The first 9 rows are patterns. Each new row is the sum of 2 different patterns, raised or lowered, with some noise. Before adding, each is slid sideways (what falls off one end comes back at the other), maybe read backwards, and multiplied by a number that may be negative. Names go in the order of the patterns.
(in the rows, 128 means zero)
Known rows, each followed by the names of its patterns:
[176  91 126 142 150 107 105 123 115 125 118 115 132  77 143 122 154 120
 151 115 111 110 127 114 123 150 139 117 136 113 142]  Z398
[120 155 144 165 116 145 145 124 148 139 150 111 129 119 130 144 127 138
 110 138 112 110 130 189 113 138 109 105 130  91 105]  Z236
[149 136 108 131 117 123  96 114 132 138 146 105 127 165 110 106 167 141
 109 147 100 114 132 124 150 113 138 162 141 102 142]  Z113
[ 95  96 118 154 141 140 108 133 133 113 113  94 138  73 151  80 112 142
 139  90 131 118 141 148  92 119 125 137 123 119 141]  Z115
[134 161 130 139 125 108 128 121 132 123 123 139 123 114 147 116 143 132
  98 169 130 114 164 128 109 177 135 133 131  94 116]  Z393
[129 147 115 178 100 120 163 134  86 121 116 142 136 114 121 146 132 139
 160 161 152  82  96 157 133 143 153 103 132 151 109]  Z570
[160 130 136 132 158 124 164 126 132 134  94 109 158 162 127  94 119 167
 108 123 131 126 140 100 133 131 114 111  92 138 136]  Z111
[172 124 124 120 114 101 141 136 170 110 110 146 100 155  94 130 124 167
 117 127 120  98  78 142 135 131  94 136 133 110  93]  Z435
[133 107  87 136 134 122 125 140 130 135  83 130 105 111 145 124 103 120
 134 140 130 127 101 117 169 149 111 132 135 147 144]  Z605

New rows. What belongs after each?
[101  98  92  86  92  92 120  93 117 105 100 107  91 139  94 102 119 123
  79 108  84 123 123 104 149 121 128  94  99  84 129]  Z236 Z111
[162 157 175 208 165 135 180 175 135 162 137 170 165 157 184 167 138 173
 161 134 193 199 151 136 128 152 155 151 158 173 170]  Z113 Z570
[113 112  79 120 120 107 104  89 153 130 101 103 119  88 120 100 121 111
 107 101 103 121 136 132 119 125 120 121 125 125 127]  Z236 Z111
[181  77 116 159 150 130 130 143 185 171  84 149 159 158 119 137 143 106
  86 124 174 163 170 104 145 183 113 110 147 162  80]  Z113 Z115
[ 86 136 128 121 138 147 122 126 103 153 157 130 130 144 138 119 108 146
 156 124 109 127 116 121 127 145 121 159 109 149 129]  Z113 Z435
[125  92  97 130 139 129 143 124 106 128 109 113 101 145  72 137  63 120
 142 123 106 109 131 129 136  73 122 117 137 133 139]  Z115 Z435
[207 131 159 198 161 164 197 120 162 207 169 172 156 164 189 171 163 155
 131 169 149 157 172 174 198 176 127 136 153 158 184]  Z393 Z605
[137 145 117 170 150 150 131 139 121 122 130 151 126 177 148 153 167 124
 129 142 123 149 158 152 138 120 161 152 129 134 171]  Z236 Z435
[ 56 121 147 149  99  86 127 128  90 131 116 154 135 129 123 131 141 157
  81  82 105 121 131  99 121  94 118 127  90 135 115]  Z111 Z605
[162 157 155 164 181 161 160 114 168 172 157 130 222 148 179 164 147 182
 164 152 189 156 156 185 152 104 171 192 179 172 155]  Z398 Z570
[ 98 142 163 180 149 154 141 131 178 182 145 102 151 132 143 153 191 112
 149 145 110 124 114  84 146 171 169 175 129 163 169]  Z236 Z605
[146 101 120 123  92 143 129 124  90 124 112 132 117 169 130 129 123 120
  80 102 124 107 113 107  94 145 141  62 116 102 150]  Z115 Z435
[ 88  99 132 125  94  81  84  88  94  87  95 115 122 109  90 162  71 121
 133  94  80 138  84 100  91  82 137  96 108 114 109]  Z113 Z115
[111  89 112 115  92  91  92 124 124 118 130  97  84  94 115  76 133  82
  95  80 108  79 108 121  80 147  96 117 120  86  54]  Z115 Z570
[ 92 120 140 122 118 112 114 139 101 128  95  93 115 133  91 118 155 114
  93 101 130 159 127 107 126 134 114 105 101 156 109]  Z113 Z111
[169 121 133  84 169 167 148 125 151  92 135 121 156 115 151 127 132 138
  82 125 110 142 149 117 122 118  99 171 169 124 136]  Z236 Z435
[132 109 118 109 126 108 110 121 104  68 111 122 111  91 106 108 103 108
 157 106 109 115 107  92 120 116 155 100 114 132  91]  Z435 Z605
[144 171 129 140 114  87 138 137  93 137 138  74 150 115 122 158 140 146
 153 136 133 147  91 136 144 163 132 133 125 105 118]  Z236 Z393
[145 135 138  98 111 129 127 140 122 131 123 129 133 160 143 117 122 165
 125 118 134 153 131 158 125 125 109 116 130 120 142]  Z435 Z605
[132 135 130 142 130 135 117 114 110 113 127 136 115 112 110 146 131 113
 163 139 111  96 112 162 122 107 163 117 115 152 117]  Z113 Z111
[ 96  93 133 123 145  95  88  81  99 111  98  88 119  76  71 111  95 149
 137  77  98 118 143  98  61 103 118  93 100  99 118]  Z236 Z111
[138 172 193 169 167 137 159 180 180 170 195 185 184 125 178 135 168 172
 210 154 175 182 179 181 172 177 179 179 171 163 202]  Z398 Z605
[115 142 124  86 107 105  93  85 154  94  84 111 120  93 120 107 137 104
 114 126  81 140 101 114 137 133 104 102 108  94  74]  Z435 Z605
[138 115 115 155 144 137 142 149 147 105 141 123 120 134 162 121 167 106
 134 151 108 150 167  76 116 130 156 119 130 140 100]  Z398 Z393
[155 122 111 118 146 112 137 115 126 146 108 127 127  95 137  98 146 156
 114  98 126  96 129 112  96 151 157 135  97 148  97]  Z115 Z570
[155 134 137 109 137 138 163 156 129 169 186 120 123 106 180  83 161 112
 152 124 159 110 153 142 177 153 102 102 151 163 122]  Z115 Z435
[161 222 199 122 124 160 149 184 157 157 183 172 109 178  99 176 188 129
 136 195 178 190 152 156 153 162 187 181 139 138 142]  Z570 Z605
[198 156 172 146 177 146 221 128 197 175 195 148 176 189 190 144 160 148
 159 164 240 127 163 151 194 155 181 138 161 227 181]  Z398 Z435
[178 161  94 174 182 127 108 153 130 183 162 180 158 135 146 165 104 154
 166 129 165 157 186 135 158 157 186 165 183 121 128]  Z113 Z435
[144 155 145 173 149 122 145 128 150 131 171 179 134 157 161 142 155 151
 180 165 135 119 169 125 131 154 150 153 159 141 119]  Z398 Z570
[100 136 137 138  88 182 146 134 144 113 131 139 137 114 101 121 126  89
 140 133 138 142 150  75 136  99 127 119  93 112 121]  Z398 Z113
[115 122 109 116 171 139 136  86  80 121 124 114 153 102 111 130  91  97
 104 113 146  80  82 108 126 123 151 118 100  91 176]  Z435 Z605
[123 138 194 133 163 156 139 159  95 150 162 165 132 113 152 118 197 152
 127 168 177 109 209 146 140 167  99 145 182 177 155]  Z393 Z111
[139  92 115  93 127 109  82 132 165 108 119  87 130 112  65  97 135 161
 117 125 115 136 131 140 134 149 137 109 120 135 123]  Z236 Z111
[ 88  92  94 103 113 124 117  87  80 120 131  90 104  96  93  96 110  94
 111 118 110 113 109 119 127 104  86 118 102  89  77]  Z113 Z570
[190 176 156 156 147 211 184 136 166 185 152 177 167 176 184 179 165 202
 153 189 175 143 186 202 156 192 180 143 174 194 152]  Z113 Z570
[103  91 112 140  74 119 106 123  90  96  93 120  86  79  85  74 120  88
 101 106 104  81  95 136 122  92  91  83  90  98  73]  Z113 Z115
[117 163 111 141  95  98  92  95 128 108 122 168 144 127 134 122 135 143
 109 155 118 128 135  96 100 138 154 130 137 110 118]  Z236 Z570
[116 162 181 108  93 124 144 137 125 139 149 140 144 147 139 179 149 112
 170 158 100 147 126 145 153 118 158 167 117 122 126]  Z570 Z605
[ 86  94  50 107  83  87  76  87 103  89 108 117  90  84  88  90  72  72
  99 111  40  94  86  90  91  92  95  72  39  94 112]  Z111 Z435
[147 144 169 162 145 157 173 116 161 158 165 161 168 154 160 118 154 168
 151 176 146 176 146 167 156 157 143 158 172 184 154]  Z435 Z605
[ 76  77 101  50 119  98 129 102  94 122  86  60 120 112 108  50 131 123
  89  49 106 135 133  89 101  65  63  95  93  70 109]  Z111 Z435
[123 210 138 109 143 140 137 151 107 196 143 116 176 125 144 199 167 140
 156 124 121 179 187 170 142 114  85 141 112 125 146]  Z236 Z393
[132 147 134 110 130 118 104 120 102 113 148 122 124  95 118 113  99 118
 118 118 112  94 127 121 118  86 144 135  87 119  96]  Z398 Z236
[160 164 169 181 162 192 159 170 157 174 197 186 182 150 174 210 173 156
 204 166 176 184 163 197 167 174 190 181 197 175 168]  Z393 Z111
[ 83 122 126 139 133  95 126 168 108 114 176 145  92 149  84 115 122 149
 143 119 139 161 145 101 149 160 120  97 127 134  93]  Z398 Z113
[133 171 139 144 133 148 141 110 119 163 126 117 119 143  98 136 124 145
 147 119 134 120  95 154 165 105 121 140 118 141 131]  Z113 Z111
[161  88 139 108 126 130  75 129 112 152 136 120 128 118  97 147 149 128
 114 112 132 111 125 179 150 155 140 136  71 116  97]  Z236 Z435
[104 152 119 161 163 114 111 130 104 141 134 112 172 117 146 139 171  80
 154 130 123 121 142 118 145 115 117 171 152 142  87]  Z115 Z570
[184 140 179 192 178 181 113 116 186 158 186 184 119 158 150 133 165 201
 140 200 118 106 206 158  83 162 142 132 188 136 138]  Z393 Z570
[118 107 110 122 112 152 111 117  81 116 117  98 144 112 125 141  83 106
 165  77 112 126  96 136  84 110 122 100  99  97 109]  Z393 Z111
[113 123 148 135 121 121 109 126 135 143 176  94  84 121 119  81 120 133
 114 159  92 101  95 128  86 135 137 147  97 121 150]  Z236 Z113
[ 75 111 123  93 144  75 121 109 136  65 167  85 113 153 107 141  88  81
 126 120 116 176  58  60 138 146 104 126 126 142  62]  Z570 Z435
[142 136 182 133 167 150 134 173 158 150 151 154 171 150 159 166 132 135
 153 168 161 144 140 127 174 168 121 191 138 146 181]  Z115 Z393
[129 101 135 104 138 118 116 103 124 112 123 120 144 112 129 113 135 107
  89 135 139  71 126 117 102 139 135 101 119  84 133]  Z393 Z435
[149 204 184 162 210 200 169 196 165 177 180 189 206 188 158 184 207 193
 184 173 180 160 165 198 220 173 173 155 141 208 202]  Z393 Z111
[152  92 111 102 102 112 121  87  98 132 127 119 110 125 129  87 110 116
 126  99 135 105 114 105 128 106 115 108  97 129 122]  Z236 Z435
[120 109 132 127 120 138 126 142  87 130 106 149 116 138 120 109 143 127
 109 116 145 126 128 135 126 137 154 101 118 146 146]  Z398 Z236
[158 114 159 187 126 119 171 173 144 154 150 182 187 127 172 139 102 159
 163 146 174 162 137 139 138 185 186 151 183 154 167]  Z113 Z570
[ 82  94 173 156  83 119 102 146 144 143 118 124 124 130 144  71 137 129
  92 146 172  88 116 129 112 129 110  88 116 132 136]  Z570 Z605
[ 94 128 100  90 140 104  82 123 121 109 106  95 111  88 115  79 114 116
 143  89 127 138 116 105 123 120 119  86  80 121 112]  Z398 Z113
[160 149 162 192 120 140 153 203 144 196 148 179 137 185 162 147 161 165
 142 132 148 207 194 150 162 162 124 156 160 199 127]  Z115 Z435
[140 133 133 113 107 123 125 115 116 107  98 116 117 157  88 114 139  99
  90 119  87 130 135 124 151 120 133 125 110  92 124]  Z393 Z605
[143 124 104 109 128 150 144  99 131 115 126 132 164 110 127 143 132 108
 102 130 149 140 133 137 113 147 154 119 114 130 152]  Z393 Z605
[100 139 115 111 128 136 136  95 141 155 108  93 135 135  86  95 102 128
 107 121 132 102 110 148 122 108 138 107 123  88  91]  Z398 Z113
[144 147 146 121 135 145 112 155 133 153 125 131 132  95 137 163 122 140
 122  90 146 126 134 126  89 148 151 126 133 126 125]  Z393 Z605
[152  94 105 125 101  86 134 108 102 119 109 109  91  97 111 109 108 103
 121 114 133 101 133 125 101  74 121  93  98 102  79]  Z236 Z113
[132 104 104 117 108 120 121 144 118  93  89  93  95  91 122  53  98  59
 125 135 146 138 152 111  80 129  77 116 104 145 109]  Z236 Z111
[112  79 135  57 108 136 115  66  95 116 132 117  85 108  90 117  90 102
 114  92  71  98 118 138 125 109 113 109 117  95  89]  Z115 Z111
[126 119 120 108 119 129 135 113 128 118 149 127 122 118 133 131 106 118
 128 116 133 107 135 151 116 116 108 115 148 128 108]  Z113 Z111
